All rows are made from the same 11 directions, up to rounding. Whole rows:
[[ -2   3   0  16  -6 -16 -16   4 -27   8  -7   1  18 -11 -18 -18  -1   6
    7  25  -1  -4  31]
 [ 20  17 -14 -14  -5  21  10   5  -6  21 -24 -33 -20   6   9  24 -13   9
   -3   3 -13  12  -6]
 [ -2 -21  -2  -2  19 -12 -14 -22  -6  -6  -4  -8 -16 -12   9  -1  10   7
   15   9  -4 -12  11]
 [ 16 -18 -12  29  21   5  -2  14  35  13  14  12  -4 -28  -5  36   6   7
    4  11   1  28 -25]
 [ 31   2 -34 -12 -11   8   8  10  17  13 -14 -32  -4   9   1   5  17  20
  -14  -2 -13  -1   0]
 [ -5  -8   0  -4  13  17  12 -12  12   8   3  -6 -10  16   5   5  -5  -4
    0 -17   1   5 -21]
 [  3  17  -3   0  -4  -4 -13  15  13 -18  35  11   9 -11  14 -20  16  19
  -17  -9  37 -15 -14]
 [ -4 -20   5 -23  -4 -13  11 -13  29 -36   5  12  -3  11  20  -2  27 -17
   -3 -26 -10 -14  -5]
 [-21   3  13   8   2  11  10  -9   9   1   9   8   2  12   1   0 -10 -15
   -6  -6  18  -6  -1]
 [ -5  -1   5   8  -6  -3   3  -3   5  -9  -1  -2  14   1   7  -7   2 -10
    0  11   9  -9  23]
 [ -1  -3   2   3   3  -1   1  -6   5   4  -3   7  -7  -4  -2  18   7 -10
    4  -4 -11   3  -3]
 [ 12  23   4  -9 -14  -4  -7  15 -25   0 -10 -13 -10 -21  17   7 -17  14
    4  22   1   9   5]
 [ -1 -11  14  -1   7   1   2   2   6 -29  -2   8  10  -1  10   5  -4 -20
    9   0  -1   2   7]
 [-12  -4  13  17  31  12 -17  -1 -17  -1   7  21   1  -2 -23   7 -14 -12
   12  -7   3   4  -7]
 [-23 -32  17 -15  -1 -22  14 -18  -9  -1   7   5  -5   7  10 -38 -20  10
   14   0  -6  16 -21]]

The start of a row, then its end:
[ 25   0 -10 -24  -1   8  12  -1   4   4  -7 -26  -7   5  27   0  10  12
   7 -16 -15]
[ 16 -27]
[ -2 -10   2 -11   5 -22 -20  -3 -37  -1 -11  13  -8  -7 -25 -12   2   7
  14  -3 -30]
[2 2]
[ -5  -5  -3 -11 -16 -14   7  -3  13  -5  -4   5 -16  -3   4   9   5   1
 -10   3  -7]
[-7  5]
[-11  14  12  -6  -8  -2   4 -19 -12   2   2  10  16  19  -2 -14  25 -22
   4 -29  -9]
[-14   3]
[ -7 -11  10  10 -16 -15  20 -13  21  -3   3  -9  14 -11  36  -7   5  -8
   8  26  14]
[ 2 19]
[  6   6   1 -11   3  -9 -15  -6 -23   0  -7   3 -10  -9  -3   3  13   2
  11  -8 -19]
[-3 -2]
[ -2  12  12  -8  31  45   8  -7   8  -4  10  -4 -14  21  16  21 -16 -16
   2 -38  15]
[  7 -42]
[ -3   7  -2  -1  -5  -4  -5  -2  -5   0   3  -1   3   3  -2 -10   6   4
  -5  -1   6]
[-13   9]
[-25  -7 -11   5  -9   1  11  -9  10  26   7   3   0  29 -31 -26  -9  11
 -24  -5  11]
[-13   1]
[-14 -23  -1  -5   4   5  22 -22  33  -9  11 -10  10  29  15 -25   9  -6
  -8 -16  16]
[-15  -2]
[-1 11  2  8  3  7 -7  7 -4 -4  6  2  7 -1 -4 -3 -5  0 -5  3 15]
[-6  6]
[ -8 -11 -11  16  18  15   3  -6  29  10  22  -5   0   9  -2  -8  -1  12
 -13  -3  31]
[ -8 -12]
[  4   2  -1 -21  -5  -8  -9  -1 -31 -11  -8  -6  18  20 -11 -40  10   4
   5 -17 -16]
[-10   8]
[-14  -6  -1  -1  -3 -21 -12 -20  -6 -11  13  -1  14   6   3 -43  23   8
  -2  -1  17]
[-34  24]
[ -6 -21  -2   2  14   5   8 -14  17   1   4  -6  -5   9   6  -2   0  -1
   2  -4   4]
[-1 -7]
[ 16  -9 -15  -2  18   8  -5 -28  15  -8  -4 -33   5   7  26  -4  40  -3
  10  -9   5]
[-28  19]
[ 21  19  -6   4  17  21 -14  15  -3  -5   9  -9   4  -8   9   8   3   8
   1  -7  15]
[  3 -14]
[ 22   5   8  17  -6   6  14  13   8   6 -13   3  24 -16  11  32   6 -27
  20   9 -21]
[35  0]
[ 14  17 -18  -8  -9  13   5   1  27  -6   1  -6   3  17   2  14  36  -9
 -21 -26   1]
[-24   5]
[  7  -4 -12   6  20   2 -18   2  18  -9  19   8  -9 -12  -2   8  19  12
  -7  -9  14]
[-13 -12]
[ -8  36  14  26  21  21 -21 -12 -35  25   7  -2   2 -13  -1  10  -6  -7
  15   5  23]
[-7  6]
[ 23   3 -13  16   8  10  -3  11  -5  14   6 -24  33  -2   4 -25   4  19
   9  11  12]
[14 -1]
[ 11  12 -13  10 -15  -4   2  -4   4  23 -14 -16  -5 -14   5  22  15   3
  -1  21  -5]
[-5 23]
[-10 -17 -12  16  -4  -8  13 -13  18  37   5   8   4   9 -24  -4  13   4
  -4  -4 -12]
[  8 -10]
[  8   6  -4  -2   8  10   2   3   8   4  20 -10   3   1  18 -15   2  17
  -2 -11  20]
[  7 -29]
[  6  22 -14   5  -9  10  -8  12  -8  18 -25   4 -21  -2 -35  47  -3  -9
 -15   6 -22]
[-7 20]
[ -7  15   6  -5   7   3 -12 -21   3 -10   0   4 -26  -8  16  30  20 -16
   0 -11   6]
[-30  10]
[ 15  32   3 -10  29  47  -7 -10 -17   3  -9 -27 -20  10  20  31  -6 -11
   9 -25   7]
[ -6 -16]
[ 21   4 -23  25   5   1 -20  35  -6  12  12   1  30 -11 -33 -20   0  29
  -8  17  12]
[11  2]
[ -2  -7   6   9  17   7  -1 -10   0   1   5   3  12   3   1  -3   6 -10
  13  -9   1]
[ 4 -6]
[ -4   0 -14   0 -10  -8  -7   1  -4  10 -10  -4 -12   2 -22   0  -2  12
 -14  13  -4]
[-16  22]
[ 7  3 -7  4 -7 -1  4  1 11  6  0 -9 -1 -7 10  6  6  5 -3  9  5]
[0 4]
[  0 -22  -7  -8  22  -5  -6 -24   0   4   3 -14 -19  -1  11  -9  11  15
  12  -6  -3]
[ -6 -13]
[  2 -15  -3  12   3 -11   3  -5  16  16   4  18  -3 -12 -10  20  19  -6
   7  -5 -20]
[ 15 -16]
[ 13  -3 -23 -18 -44 -18  22  23  23   3  -7  -7  10  13  -7 -17   8  18
 -27   4 -16]
[6 3]
[-10 -14   7 -12   8  -4   2  -8  15 -24  18   8  -2   6  16 -16   6   0
  -2 -17  13]
[ -9 -15]
[-11  -7   2  21  13 -19 -22  -1  -5  10  24  19 -11 -33  -6  -4  -2  22
   5  20  19]
[ 2 -9]
[ 18  -1 -10  12  17  10 -14  15  -3  -4   0  -3  14  -5 -13   2   3   5
   4   2   0]
[5 1]
[ -9  -2  -9  -9  -3  -3  -4  -6  -3   8  -7  -3 -26   5 -13   4  -8  11
 -12   2  -3]
[-13   5]
[ -3   5  -1 -10  -3  17  12   6  -9  11 -11 -13 -10  18  -6  -1 -31   5
  -7  -1  -2]
[ 11 -10]
[ 10  13 -14  -8  -4  15  -4  14  11 -10 -14  -2 -14   9 -15  29   2  -8
 -20  -8  -7]
[-16  12]
[  6  14   8   0 -18  -8   9  -1  -5   8  -2   6  15  -5   9   3  18 -13
   8  -6 -14]
[10 -2]
[  2  32   7 -27  -7  30  10   6  10 -26   0 -13 -16  19  30  14 -10 -11
 -20 -23  22]
[-18  -8]
[ 20  -7  -2   4  -1  -3   3  23  17 -16   3   7  11 -18  10  14   3  -1
   4   7  -5]
[ 22 -10]
[ 19  13  -6  -3   6   5 -11  15  -6   5  -1  16  -5  -9 -16  26  16  -2
   3 -22 -24]
[ 14 -26]
[  7  -9 -20  -4   6 -11 -24  -5  10 -27  -7  -5  -8  -3  -9   3  29   3
 -13   5   2]
[-44  40]
[ -2  -4  11  16   8 -16 -13  -2  -2  -8  20   8   7 -31  21 -10   5   9
  15  19  21]
[ 3 -1]
[ -5  17  -6  -5 -24  -7   5  -9  21  -7   9   0   7   9  12  -8  33  -6
 -21 -11  16]
[-34  19]
[ 22   6 -15  18  23  11 -29  18  16 -28  17   5  18 -14  -5   8  28   2
  -7  -3  22]
[-21  12]
[  1  -7   2 -44 -25 -24   2   1 -31 -24 -27  -8  -6  17  -3 -29  -5   4
   0  -5 -35]
[-8 17]
[  1  19 -15  -2   6  24  -4  -2 -24  30  -8 -12  11  38 -39 -19   0   4
 -10 -27  -8]
[-9 -4]
[ -6   8   3  -5 -12  -3   6   0  11  -5   6  -2 -12  -6  19   5  -3   4
 -10   7  16]
[-8  1]
[ -8   6   6   3  11   9  -3 -10 -16  18  -5  -3 -17  -2  -3  13 -15   0
   8   2  -2]
[ 6 -8]
[-20 -27   7  -2  -1  -5  11   7  15 -20   3  17   3  15 -16 -14 -24  -6
 -11   3   3]
[2 3]
[ 5 15  4 21 15 23 -5  8 -3  5  9 -4 15 -3  3  5 -9 -4  4  4 22]
[ 5 -2]
[ -6   6  -5 -19   1   2 -15   6 -30 -10 -11  -2  -5  21 -29 -22 -14   9
 -11 -10  -6]
[-19  12]
[-13   8  16   0   2 -13  -8 -21 -13  15 -11  22 -42 -27   1  52   6 -18
  15   1 -25]
[ 1 -4]
[ -1   8   2   1  -7 -13  -8   2  -6  -2   8   4  -2 -16   9  -6   5  10
   0   9   9]
[-4  2]
[ 13   5  -6 -21  15  11 -21  13 -22 -31  -7 -11   0  13  -8 -16  -6   8
  -3 -13   1]
[-16   6]
[ -1  -8   4   2   5  -5  -3   2  -7   0  -2   0  -7 -11   2   2 -13   6
   8  12  -2]
[10 -3]
[-22  -1  -6   3   2   2   4 -25   6  24  12  -4  -7  20  -8 -20   7   9
 -12 -11  16]
[-21  -3]
[ -1  14  -6   6   0  -3 -11  -4  16   2  15  -1 -25 -24  20  20  11  14
 -11  11  26]
[-18   0]
[  7  13  -8 -15 -22   5  15   4   4   5 -15 -15  -1  15   4   4   1  -2
 -12  -4 -10]
[-3  7]
[-17 -25   7 -18  -1 -25   2 -32  21 -31   4  10 -15   3  21  -5  31 -15
   1 -14  -4]
[-33  14]
[ 10  -6 -22  -7   5  -1 -24   8 -17 -15 -29 -22 -15   2 -24   4 -10  13
 -10  26  -7]
[-29  49]
[  4  41   8  -4 -16  13   6   7  -2   8   6   7   1   0  12  19  10 -12
  -7 -20   4]
[  2 -16]
[  2  -9  -1   1   9   8   9  -5 -10  26 -12 -13 -12   0  -3   9 -21   6
  14   7 -15]
[ 26 -17]
[-16  18  22  18 -10   4  22 -14  -4  44  13   4   0 -12  22   8 -14  -5
  14   6  11]
[ 31 -29]
[-4 13  3 11 11 12 -1 -6  5 16 23 -2  0 -4 14 -6  1 10  0 -7 27]
[  2 -24]
[ -9  -6   6 -13  11   9  -1 -22  -9 -20 -17 -26 -14  12  20  -3 -13  -9
   5   9  10]
[-26  32]
[  9  15  -1  -7  -7  -3  -2  10  -2   5  11   8  -2  -8   5   1   9   9
  -3 -13  -2]
[ 10 -26]
[ 25  11 -22 -13  -4  12  11 -12  12  16  -5 -31   6  17  18  -4  38   6
  -1 -25 -10]
[ -7 -10]
[-14 -12 -10   1  -9  -7  20 -20  21  37   6  -2 -20   8  -3   1   5  12
  -9  -4  -4]
[  4 -20]
[ -5 -10  34   6  30  12   3  -1 -16 -14  17  14  21  -4  20 -14 -21 -16
  34 -15   6]
[ 37 -39]
[-12  15  27  13  16  11 -11   0 -26   2  -1  34   0  -7 -19  28 -10 -32
  18 -15 -13]
[ 14 -12]
